There are 5 ways to turn a row about zero (a turn may also mirror it). The second row of each pair is the first, turned, with some noise. The first 35 pairs use one turn. New pairs use 2 turns, one after the other, and a turn may come again.
Known pairs, each followed by its turns in order:
[-13 -22  -1   1   6  25]
[ -6 -24  -2   8  22  16] : V

[ 14 -13  30 -17  -8  -6]
[-23  12   1 -10  27 -14] : Y

[22  6 -2 -1 -6 -1]
[ 4 20 -2 10 -3  5] : V

[-8 33 20 16 -7  6]
[-23   5 -34   4   2 -16] : D

[-10  -7   2 -14 -26   5]
[ 20  -7 -17   6   9 -10] : A

[  7 -19   1   1  -4   1]
[  4 -10   6  -7  13  -9] : A

[-2 -6 25 24  9 25]
[  8  15  -9 -28  26  13] : Q

[ 24  24   4 -23  14 -20]
[12 -9  8 43  5 13] : Q

[-28   9  18 -11  -8  -3]
[-28   5   5  16 -16 -11] : Y

[  2  14  32 -28   5  -1]
[ 28 -13  11  16 -25 -10] : V

[ -2 -15 -18   2 -26  23]
[  0   2   3 -12  21  36] : V

[  1  -9 -12   9   4   0]
[11 -3 -9 -8 -3  6] : Y

[  2  -2  21  14  10 -23]
[ 11  -1  31   1 -16   2] : A

[ -3   0  -2  13   8 -10]
[ 8 15  2 -1 -4 -6] : Q

[-4  4 -7  9  6 40]
[ -3   0 -25 -23  -8  24] : Q

[32 -9  2 33  9  9]
[-21 -15  33 -13  16  18] : A

[-26 -15   4 -13  -6  10]
[-23   7   8 -13 -24   3] : Y

[ 34 -12  22 -20 -17  13]
[ 16   1  -5 -36  35   9] : D

[ -2   0   7 -25  -3 -12]
[  9 -21  -1   6  14   8] : D

[  2  18 -20  -8  11 -13]
[14  2 -9 24 -6 11] : D

[ 24  30  -6 -23  20 -20]
[ 21  12 -22  30  19  21] : D

[  5  15 -15 -28 -15  44]
[  2  -2  19  12 -16  52] : V

[ 16   7  24 -10  -5  -6]
[ 23   8   8  11 -11  -9] : V

[ -2   5 -14  -8  19  14]
[  4  -2 -24   6 -13  10] : Q

[-15  -9  19  13 -37  27]
[-13  -9  -1 -21 -24 -41] : Y

[22 14  4  9 25  6]
[-22   9  13 -17   1  23] : A

[-19 -29 -21  14 -16  14]
[ -6 -16  -5  22  26 -26] : A

[  2  17  12  26 -20  27]
[ -9   8  10 -30   9  33] : Q

[ 36  -1 -27  22 -12 -19]
[ 28  -8  36  -6 -30   5] : Q

[-20 -13 -14  -8   6  21]
[ -2   2  20 -15 -24  11] : Y

[  9  -6 -18  32   7  -8]
[-27 -20  18   4  -1   1] : A

[  3   3  -6  24 -19  -1]
[ -3  18  11 -15  16   0] : V

[ 13   2  14 -14   7  -6]
[ 2  2 -3  2 23  5] : D

[-19 -17 -30  21  22  21]
[ 30  11   4 -21 -35  20] : Y

[-31  31   8   1 -13   9]
[-24 -20 -32   5 -13  -7] : D

New pairs, each followed by its turns in order:
[ -6 -16   5  14  -4  -1]
[ -7  13   6 -10  -7  -9] : V A

[ 45  -2 -14  15  10  -5]
[ 21 -11  13  29  27 -13] : D Y

[-13   9 -43  -5  -7   1]
[  3 -23  -1 -37  15  -6] : Y Q

[15  6 -7 19  8 -3]
[ -4  16  12  -4 -16  -4] : D V

[-16 -20 -17   8 -23 -20]
[-20   2  22  19  15 -21] : Q Q

[-33  -9  16   6   1   5]
[  0 -13  -6  32 -11   9] : Q D

[-14 -11  30 -14 -12 -29]
[-15  14 -12  38 -15 -18] : Y A

[-24  13 -22  32   5  37]
[  6 -59  16  -2   4  -7] : V V

[-19   1   0  -2   2  -7]
[ -4   1  -2  16 -18   0] : Q A

[  2  25 -26   4  -5  29]
[-40 -18  -3 -11   5  19] : A V

[ 16  12 -19 -21  17  -7]
[-23 -22  19   8 -13  12] : A Y

[ 2 -7 16 16 12 -3]
[ -9   9   0 -14 -11  13] : Q A

[ 11  -4   9 -11 -25  27]
[  0  14 -26 -22   5 -19] : D A

[ 19  25 -15 -14  -4  13]
[-14 -13  -6  -5  -5  34] : A V

[  6 -13  19   9 -18  -9]
[14  6 -6 25 13 -6] : A V

[-10 -19 -25   4 -25   8]
[-41 -15   3  -5  -2   4] : Q Y

[ 13  -6 -60 -17   4   9]
[  9 -27  19 -26  27 -44] : D Y

[ -1 -21  -7  18  18 -21]
[-20   7   3   3  -9  30] : Y V

[ -7   7 -12 -25  25   0]
[ 2 -8 32 13  7 -1] : Y V

[ 13   1  20   1 -18 -10]
[  4  15  -8  15 -12 -17] : Y Q

[  6 -39   2  20 -15  -3]
[ -2  -9  13  27  32 -10] : D Q

[ -8  19   1  25 -26  13]
[-21 -12 -12   2  30  14] : V D

[ 0 -4  4 -6 22 -1]
[ -1  -5 -18 -10  -7   3] : V Y

[-30 -21  23   2   7  -5]
[ -6  19 -13  -5  25 -28] : D Q

[-42  16   4 -10 -30  37]
[-19 -15  14 -44  32  24] : V D

[33 20  7 -2 -4 19]
[ 13 -16 -23 -26  10  11] : Q Q

[-12 -11   0  16  11  26]
[ -6   5 -11   1 -26  24] : Q V

[-21 -26  11 -21  -1  13]
[ -4  -5 -26 -11  28 -18] : D Q

[-10   1  -2   8  -6 -20]
[-15   2  -6 -11  13  12] : Y V

[ 10  -5  15   8 -23  -6]
[17 -5 10 19 13  7] : D D

[-29  22 -39  25   6   5]
[-26 -48   1   6  -8  13] : V D

[  5  11 -30 -10   0  -2]
[  7 -22   8   3 -25   0] : A D

[  7  -6   0   9 -28 -25]
[  4 -13  -2  30  -5  18] : V Q

[-15 -15  15 -10 -11  12]
[ 12  15   0  -2   8 -23] : D A

[ -3  35   8  15 -19 -11]
[ 32   0  16  -4 -25 -11] : V V

[ 17  35  10  12 -25 -29]
[ 26   8  21  23 -40  -7] : D Q

[ 13 -12  -2  21 -36 -10]
[  8 -15  -7  11 -23 -33] : Y Q

[  3  -3   7   8 -14  -5]
[  3   6  -5 -16   8  -3] : A Y

[-5 -5 -4  1 22 -5]
[  8   0  10 -11 -11 -10] : A V

[ 33  22   1  -8 -12  12]
[  6 -14  11  24  26  13] : Q V

[  2  11  -1 -23  16  -3]
[ -8  -3  18 -20 -10  -3] : V Q

[-15  -8   1  13 -19  -5]
[ 12 -19   8  -2 -13  -5] : Y D

[-15  26 -16   3  -3  10]
[ -6   3   0  -2 -33 -10] : A D

[-19  12   4  -3 -39  -5]
[  7  -9 -16 -34  22  -9] : Y V

[ 19   1 -11  16  25  30]
[-16 -41  10   0 -14  -4] : A V

[13  1 13 -9  7  0]
[  4   9 -13 -12   1   5] : A A

[ 21  13 -14 -14  -9 -18]
[-17  -7  15   2 -12  26] : V Q

[ 15  -6 -11   9 -14  -2]
[  1   2 -12  13  -5  18] : V Q

[ 14   2 -24 -14  24 -15]
[ 10  -9  -6   1 -37 -12] : V D

[ -3  13 -33  -8  13  -2]
[  6  13 -11 -28 -14 -13] : D D

[ 6 12 -9 12 -4  3]
[18 -6  9 -7 -2 -6] : Y Q

[  6   9  -4  17  -6 -19]
[ -8   2 -17  -5  18 -12] : Q D

[-21 -17 -13 -11  24  -6]
[  0   4  26   6 -29  -8] : Q Q

[ 12  -6 -14  -1   8  15]
[  1  -9  18   1   4 -14] : D Y

[-12   0  42  -4 -10   5]
[-14 -31 -25  -4  -4 -11] : D V

[  3  11   9  20 -28   2]
[ -5  19  16 -25  -5   1] : A D

[ 26 -14   2  -7   1  31]
[ 18  24   2 -31 -11   5] : Y A

